All rows are made from the same 10 directions, up to rounding. Whole rows:
|  37.5 |   6.9 | -22.9 |   0.3 |  -3.7 |  17.5 |  -4.8 |  43.5 |  22.6 | -28.8 |  -5.3 | -23.7 |  36.8 |  -1.8 | -12.3 |  45.0 |
| -12.8 |  28.4 |  60.5 |  -0.8 |  11.8 |  -1.6 |   4.2 |   1.7 | -14.8 |  14.9 |  -9.5 |  20.6 |  12.9 |   9.0 |  -3.6 | -19.4 |
|   4.2 |   5.7 |  -7.0 |  33.0 |   6.5 |  -4.6 | -27.3 |  23.3 |  -4.4 |   2.4 |  39.2 |  15.9 |  15.7 |  10.9 |  38.3 | -10.4 |
|  -1.9 |  24.1 |   9.2 |  28.0 |  21.4 | -31.0 |  -1.2 | -41.6 |  13.9 | -20.0 | -14.9 |  -6.3 | -20.7 | -41.6 |   3.3 |  11.6 |
|   5.8 | -14.4 | -41.0 |   0.9 |   6.2 |   8.5 |  -9.8 |  12.4 |  -5.4 |   8.2 |   2.0 |   0.2 |  33.3 | -15.4 | -28.5 |  18.1 |
|  20.4 |   0.3 | -22.7 |  -4.3 | -10.6 |  20.8 | -16.6 |  29.0 |  10.0 | -25.4 |   4.8 |  -3.6 |  39.8 |  -2.8 |   2.2 |  27.3 |
|   4.9 |   9.0 |  -7.3 |  31.1 |  34.4 | -26.8 |   8.3 |  46.7 |  -7.9 |  23.3 |  -5.0 |   3.5 | -21.3 |   1.7 |  17.0 | -19.3 |
| -29.9 |   5.2 |  -3.1 |   9.2 |  25.4 | -30.2 |   0.2 | -12.8 | -21.0 |  31.4 |  -2.0 |  29.2 | -25.7 | -15.5 | -10.8 | -38.8 |
|  11.7 |   6.8 |   3.2 |   9.6 |  10.6 | -18.0 |   9.0 | -13.7 |   5.4 | -18.2 |  -3.5 | -17.0 |  22.7 | -36.4 | -23.5 |  17.0 |
|  10.9 |  12.0 |  25.6 |  33.9 |  40.5 | -25.7 |  23.4 | -14.3 |  -7.5 |  15.5 | -15.8 | -19.3 |  13.2 | -31.5 | -12.7 |  15.3 |
|  16.1 | -10.8 | -14.2 | -39.8 |   2.8 |  34.7 |  18.9 |   3.6 |  -9.4 |   6.1 | -14.5 |  -0.5 |  30.9 |   7.6 |  -3.3 |  31.1 |
|  -2.5 |   4.0 | -45.1 | -21.8 | -17.1 | -16.9 | -13.6 |  35.7 |  15.3 | -35.7 |  -1.4 |   9.4 |  -7.0 | -20.7 | -31.5 | -16.0 |
|   4.3 |  16.1 | -19.8 | -27.9 |  11.4 |  32.4 |  -2.2 |  23.4 |   6.2 |  28.9 | -25.6 |  14.3 |  -2.1 |  31.4 | -40.3 |  26.6 |

Rows cut short, each followed by the rest of it:
|  -2.5 |  15.9 |  31.1 |  40.3 | -15.5 |   2.0 | -27.8 |  18.9 |  20.9 | -21.0 | -18.5 | -11.8 | -12.0 |   6.1 |  | 19.2 |  0.9 |
| -12.6 | -12.0 |  33.6 |   5.2 | -43.5 |  15.8 | -21.6 |  25.0 |   0.2 | -20.8 |   0.0 |  -2.7 |  14.0 |  16.0 |  |  16.5 | -24.8 |
| -10.7 |   0.3 |   3.8 |  27.2 |  -2.4 |  -9.0 | -16.8 | -10.8 |   4.1 |  23.2 |  33.4 |   4.1 | -27.3 |  27.6 |  |   4.9 | -17.3 |
|  -2.2 |  13.0 |   7.6 |   0.2 |  14.4 |  23.5 |  -2.5 |  36.8 |  -1.3 |  35.8 | -41.8 |   4.5 |   3.5 |  22.6 |  | -39.0 |  14.3 |
|  -6.8 |  -0.3 |  14.5 |  -7.3 | -10.5 |   1.6 |  11.0 |   0.3 |  10.4 |   9.2 | -18.9 | -11.5 | -41.5 |  23.0 |  | -11.3 |  -8.0 |
|  17.8 | -14.1 | -10.8 |  18.6 |  -6.8 | -24.5 |  13.3 |  37.1 |  12.2 | -18.0 |   0.5 | -36.9 |  -2.6 | -13.9 |  | -15.4 |  -4.3 |
|  -0.8 | -23.3 | -22.3 | -18.9 |  -7.7 |  16.4 |  12.9 | -21.3 |   3.4 |  21.3 | -10.7 | -17.1 | -13.2 |  11.1 |  | -36.4 |  18.2 |
|  -6.2 |  21.6 |  19.2 |  24.6 |  38.4 | -23.6 |   0.6 |   2.8 | -20.9 |  16.1 |   1.9 |  23.3 |  14.7 | -21.3 |  |  16.0 | -15.5 |
|  -6.2 |   9.9 | -19.3 |  10.3 |   6.7 |   3.2 | -12.3 |   6.4 |  15.5 |   2.2 | -36.6 |   0.9 | -35.3 |  -1.5 |  | -5.5 | 11.7 |
|  4.9 | -0.8 |  9.3 |  9.9 |  2.3 | -3.1 | -1.1 | 28.6 | -8.5 | 20.7 | 31.5 |  2.6 | 16.1 | 24.5 |  |  -6.8 | -15.3 |
|   9.7 |  22.8 |  34.8 |  -8.6 |   2.5 |  -5.8 |  17.5 | -21.2 |  14.1 |  -9.2 |  -4.8 | -14.4 |  -4.3 |   1.9 |  | -23.0 |  14.3 |
| 16.1 |  6.8 |  7.3 | 15.8 | 21.1 | 13.2 |  5.1 | -3.2 | -0.8 | 32.1 | 19.8 | -3.2 | -1.8 | 34.7 |  | 20.3 | 21.0 |
|   2.3 |   4.1 |  24.2 |  -8.1 |   4.0 |  18.4 |  -0.2 |  -7.0 | -15.2 |   7.5 |   1.6 |   7.7 |  52.4 |  -3.7 |  | -13.5 |  13.2 |
| -14.9 |  -5.1 | -27.2 |  16.7 |  10.9 |  -0.7 | -12.9 |  21.5 |  -2.2 |  23.5 | -24.1 |  11.3 | -36.0 |   6.6 |  |   7.6 | -11.5 |
|  -6.9 | -24.1 | -28.7 |  25.3 |  -5.9 | -18.9 |   0.1 | -23.0 |  14.2 |  -4.3 | -18.5 | -30.0 | -38.5 | -25.4 |  | -14.1 |   4.3 |
| -17.3 |  18.2 |  -1.0 | -43.0 | -11.4 |  -5.1 |  -3.5 |  -7.2 |   1.9 | -21.5 | -20.1 |  21.2 |  16.3 | -28.3 |  | -64.9 |  -9.5 |
|  -6.8 |  -7.7 |  -6.4 | -13.1 | -14.9 |  35.1 | -15.2 |  31.5 |  -3.3 |  -3.3 | -41.5 |   8.5 |  14.1 |   5.9 |  | 4.4 | 8.3 |
| -16.2 |   6.7 |  41.3 |  12.9 | -10.0 |   2.2 | -15.9 | -12.7 |  -9.6 |  -9.7 |  -6.1 |   9.4 |  27.7 | -14.6 |  |   3.9 | -12.1 |
|   4.4 |  12.6 |   1.6 | -54.9 |  24.3 |  10.6 |  37.6 | -15.4 | -15.1 |  18.4 | -13.3 |  20.7 |  -7.1 |  10.4 |  | 0.0 | 7.0 |
| -15.5 |   1.0 |  29.6 |  12.6 | -31.2 |  11.1 | -18.6 |   7.0 |  17.2 | -19.6 | -45.3 | -17.0 |  -8.3 |  -4.8 |  | -24.3 |  -0.2 |
| -14.7 |  -9.1 |  29.9 |   0.7 | -18.6 |   7.7 |   0.7 |   1.0 |  -2.8 | -10.3 | -40.8 | -10.5 |   0.8 | -12.0 |  | -4.9 | -8.4 |
|  13.8 |   7.3 |  20.2 | -11.2 |   2.8 |  20.5 |  12.4 | -37.4 |   6.6 |  22.0 |  26.7 |  -8.3 |  -0.8 |  38.9 |  | -3.8 | 27.6 |
|  11.4 |  -2.4 |  -8.3 | -16.2 |   7.5 |  20.3 |  13.3 |  37.3 |  -5.9 |   4.0 | -18.6 |   8.3 | -20.5 |  27.6 |  | 60.5 |  0.7 |
|   1.9 |   6.0 |  24.4 |   1.4 | -11.1 |  12.6 |   6.5 |  -1.9 |  19.1 |  15.8 | -14.4 | -21.3 | -32.0 |  36.9 |  | -24.7 |  10.8 |
|  -0.6 |  -3.9 |  -0.9 |  14.5 |  18.3 |  -0.1 |   4.2 |  36.8 | -13.8 |   8.1 | -44.6 |  -2.7 |  20.3 | -25.1 |  | -6.5 |  2.2 |
|   3.4 |  14.2 | -36.1 |   1.7 |  13.4 | -25.1 | -10.1 |  -1.0 |   7.0 |  -6.3 |  34.8 |  16.4 |  -8.2 | -10.0 |  | -8.4 | -6.6 |
| -10.9 | -34.3 |   9.6 | -28.2 | -43.3 |  34.8 |  -7.8 |  14.9 | -16.6 | -15.4 | -10.5 |   0.3 |  44.4 |   1.6 |  |   2.5 | -10.5 |
|  -3.9 |  11.1 | -32.2 |  -9.7 |  29.0 | -37.8 |  18.6 |  -3.0 |  -0.9 |  13.7 |   8.5 |  13.6 | -43.6 | -10.5 |  | -14.7 | -20.2 |
|   7.5 |  15.3 |  29.2 |  -3.1 |  20.2 |  -2.5 |  23.3 |  25.7 |  -9.2 |  11.4 | -12.7 |   6.4 | -18.4 |  20.4 |  |  41.2 | -11.9 |
|  16.0 |  -1.6 | -12.6 |  24.3 |  -9.1 |  -8.0 | -12.4 |  36.7 |  16.2 |  -8.3 |  22.2 | -19.2 |   7.9 |   9.5 |  | -14.4 |   3.2 |
|   1.0 |  -3.5 |  22.6 |   4.9 | -33.1 |  18.6 | -14.1 | -17.7 |  19.5 | -37.8 | -23.6 | -23.4 |  11.6 | -11.5 |  |  0.0 | 22.0 |
|  17.6 |  17.7 | -21.6 | -12.2 |  26.4 |   4.0 |   3.6 | -30.8 |   1.5 |  11.3 |  36.0 |  14.3 |  12.9 |   6.7 |  |  1.0 | 29.9 |
|  -5.5 |  28.5 |  -3.8 | -12.4 |  33.3 | -12.7 |   3.0 |   8.3 | -12.3 |  16.7 | -10.2 |  28.7 |  20.9 | -19.9 |  | -43.1 |  -2.1 |
